The groups are shells around one centre, one inside the other: the same stretched ball of 6 dimensions in 8 sizes.
In the rows, 128 means zero.
Known rows, each followed by its group:
[159 129  94  85  66 143 120 114  88 114 113 149 120 115] : (1)
[165 136  90 129  80 169 147  86 102  85 103 134 139 112] : (5)
[137 145  88  99  85 162 151 108 111 105 124 123 114 102] : (0)
[115  66 109 117 113 198  64  99 102 119 163 110  86  69] : (5)
[152 150 106  85  66 166 121 120 103 107 120 142 145 119] : (6)
[137 157  95 123  85 183 154 106 114  83 128 116 152 101] : (1)
[132 110 100 135  99 194 112  94 106  91 140 112 128  85] : (6)
[142 140 115  87  66 162 132 135  96 108 144 146 152 111] : (3)
[137 143  83 131  89 176 144  96 107  83 123 112 137  93] : (0)
[146 175  82 100  71 166 139 108 112  92 106 120 144 114] : (4)
[123 160 102 120  95 208 135 106 130  86 138 101 150  95] : (3)
[120  91  93 118  99 174  92 106  92 109 151 112 100  74] : (6)
[125 146  66 107  91 160 129 101 108 101 118 101 101  88] : (2)
[133 127  90 106  99 187 111  91 121 109 123 109  99  95] : (0)
[140 135  87  94  73 162  91 113  94 107 120 123 124 102] : (1)
[134 111 105 134  99 191 134  97 107  92 145 119 130  87] : (0)
[120 110  89 141 108 190 126  93 108  91 145 100 115  73] : (7)
[136 177 113  97  73 189 153 127 122  91 137 127 172 115] : (3)
[150  93  91 108  81 161  72  97  83 112 120 132 104  96] : (7)
[137 100 119 116  97 192 117 104 107 107 150 131 123  94] : (4)
[130 169  86  97  74 162 145 124 107  95 128 118 144 103] : (2)
[136  90  91  83  91 164  61 101  96 134 126 124  70  92] : (3)
[120 155 111 120  93 201 154 118 123  86 154 111 159  94] : (5)
[149 161  85 126  76 165 164 103 103  78 114 125 156 107] : (4)
[112 122 115  99  99 211  80 116 121 112 158 105 123  87] : (4)
[123 160 107 105  87 196 136 119 124  94 144 112 151  99] : (2)
[142  89 120  99  87 184  73 110  95 119 145 137 116  98] : (7)
[111  85  84 104 103 168  71 107  92 122 151 104  74  68] : (7)
[129 128  94  79  77 168  71 120  99 120 131 119 111  98] : (2)
[133  97  88 116  90 151 127 108  84 108 142 128 102  83] : (3)
[125 136  96 142 108 210 135  88 126  82 136  97 134  85] : (5)
[128  97 126 104  90 197  79 119 101 113 161 128 132  91] : (7)
[111 117  95  98  98 187  82 114 109 115 150 102 104  80] : (1)
[149 157  97 102  78 171 155 107 114  97 117 131 138 113] : (6)
[155 125  87 119  78 151 146 100  90  95 116 138 126 103] : (1)
[159 114  89  97  68 135 122 110  78 111 116 150 115 108] : (2)
[147 125  85 103  74 140 136 113  85 105 123 137 118 100] : (6)
[123 144  74 106  94 179 100  99 115 102 120  95 105  89] : (3)
[132 134 102 127  91 181 154 109 107  88 144 120 144  92] : (2)
[136 108 117 100  84 181 100 118  98 112 149 135 129  97] : (6)
[128  85  70 114 106 162  86  83  95 118 123 106  58  75] : (4)
[151 152 105  71  69 161 131 121 110 117 119 144 127 122] : (5)
[155 168 108  93  67 167 168 120 113  96 121 144 158 124] : (3)
[143 124  88  88  84 159 112 104 104 119 118 128  94 103] : (6)
[135 147  84 100  72 147 141 124  91  99 130 127 134  99] : (0)
[123 105  72 116 103 170  92  90 101 110 127 100  79  76] : (1)
[145 125 111  93  90 186 119 102 119 115 128 132 113 109] : (5)
[149 100  74 111  85 148  94  91  84 111 110 126  88  93] : (0)
[156 102  91 100  80 154  97  98  88 115 115 139 100 103] : (1)
[134 134 117  90  80 199  73 119 112 109 139 122 142 106] : (5)
[118 101 103  86  86 171  69 127  92 124 156 121 105  84] : (7)
[142  83  78 109  96 160  72  84  90 120 117 119  69  86] : (4)
[168 153 102 108  63 157 160 110  97  90 111 151 161 124] : (4)
[118 131  93 122  92 178 128 116 102  92 150 109 135  82] : (2)
[141 123 103  75  72 153 107 126  94 124 135 141 113 106] : (7)
[119 100 101 125 109 195 110  97 111 104 152 106 104  76] : (0)

New rows. What belongs after each?
[147 163 101  85  71 170 133 118 113 105 118 132 141 118] : (1)
[143 135 104 116  92 202 107  91 121  96 122 116 133 104] : (4)
[131  92  94 123  87 160 102 112  78 102 148 125 118  80] : (4)
[146 118  95 115  83 179  88  97  98 100 120 123 126 100] : (2)
[130 130 106  77  74 171  81 130  98 119 142 128 126 101] : (2)
[138  83  76 125  93 152  89  92  77 106 127 120  89  78] : (4)
[110  92 105 105 107 205  50 104 111 119 156 100  95  75] : (3)
[141 158  79  98  66 139 148 124  90  97 120 130 139 105] : (7)
[136 122  73 121 104 175 127  79 115 103 112 105  85  89] : (3)
[146  80 107  97  86 174  56 102  88 124 133 135  97  96] : (3)
[134 145 100 114  76 182 109 118 100  89 136 119 160  99] : (3)
[128 135  87  79  77 157  94 123  98 118 130 121 109  97] : (6)
[148 135  80 108  83 150 153 100 100 102 114 129 111 102] : (1)
[129 124  95 110 101 189 117  95 120 107 131 110 104  92] : (6)
[133 138  77 101  75 143 127 119  88 102 126 122 121  94] : (1)
[139 135  58 103  86 139 131  95  96 107 104 114  84  93] : (7)
[136 132  70 113  98 164 136  85 113 104 110 108  86  92] : (4)
[111 121  61 112  98 156 108 104  97 106 133  94  85  71] : (5)
[155 135  96 117  67 156 133 113  85  89 122 141 156 108] : (7)
[145 113  72 110  88 146 123  93  92 109 113 124  89  93] : (6)
[146 142  88 114  74 147 163 114  91  92 126 136 140 102] : (7)
[121 115  94 132  96 176 136 110  97  91 153 113 129  78] : (3)
[124  75  85 107 102 160  84  99  89 124 142 116  67  74] : (4)
[137  81  92 118  97 166  93  95  88 113 136 125  90  83] : (1)
[146 140  74 100  77 138 148 107  94 105 112 130 108 103] : (1)
[160 114  98 108  77 163 107  97  92 105 114 140 121 109] : (1)
[110  99  92 109 100 187  61 109  99 113 152  99  99  72] : (7)
[125 119 117 133  98 205 126 109 111  88 158 116 152  86] : (7)
[119 136  76 122  91 164 131 111  98  92 138 104 122  80] : (4)
[131 164  87  93  74 158 144 125 105  99 128 121 138 103] : (0)
[148 158 101 108  68 172 132 117 101  88 123 132 166 112] : (2)
[141 103 107  78  74 154  85 124  86 128 139 144 107 102] : (4)
[159 167  91  87  65 149 164 114 106 102 106 143 138 124] : (4)
[133 104  73 113  89 161  73  96  87 108 121 110  93  83] : (4)
[140  97  70  95  92 144  94  92  91 126 114 121  61  89] : (4)
[143 114  91  89  72 156  71 114  84 116 123 131 113 101] : (2)
[126 133 106 130  97 203 129 103 117  87 146 109 146  89] : (1)
[140 157 103  92  74 165 157 124 110 102 132 134 143 111] : (7)
[134  91  92  94  85 153  80 112  83 123 137 130  91  88] : (6)
[132  93  84 107  90 164  68 101  87 115 131 116  92  83] : (6)
[133 147  75  82  67 140 103 125  88 111 120 123 117 100] : (4)
[136 116 128 118  86 205  98 115 105  95 155 129 161  98] : (4)
[139  94 108 115  87 170 104 110  87 107 146 135 123  90] : (1)
[119  79  93 115 104 187  48  97  95 116 146 104  88  72] : (4)
[162 125  98 113  75 160 134 100  93  98 115 144 134 111] : (1)
[125 138 100 111  82 184 102 120 102  95 144 113 147  92] : (2)
[153 147  73  95  69 133 144 108  91 104 103 135 115 110] : (1)
[142 168  71 100  70 137 169 116  98  95 112 126 131 106] : (3)
[156 154  70  92  66 140 120 103  94 104  92 129 117 114] : (3)
[150 129  80  71  59 122 103 126  76 122 114 145 107 109] : (3)
[108 115 105 120 111 216  88 101 123 102 156  92 116  76] : (4)
[127 104 103 103  83 166  95 122  87 111 152 128 121  87] : (1)
[128 102 101 114  88 168 108 116  88 106 152 125 121  84] : (1)
[116 112  93  85  91 179  59 116 103 123 143 108  95  85] : (7)
[140 117  89 126  94 184 103  89 104  95 123 113 118  92] : (1)
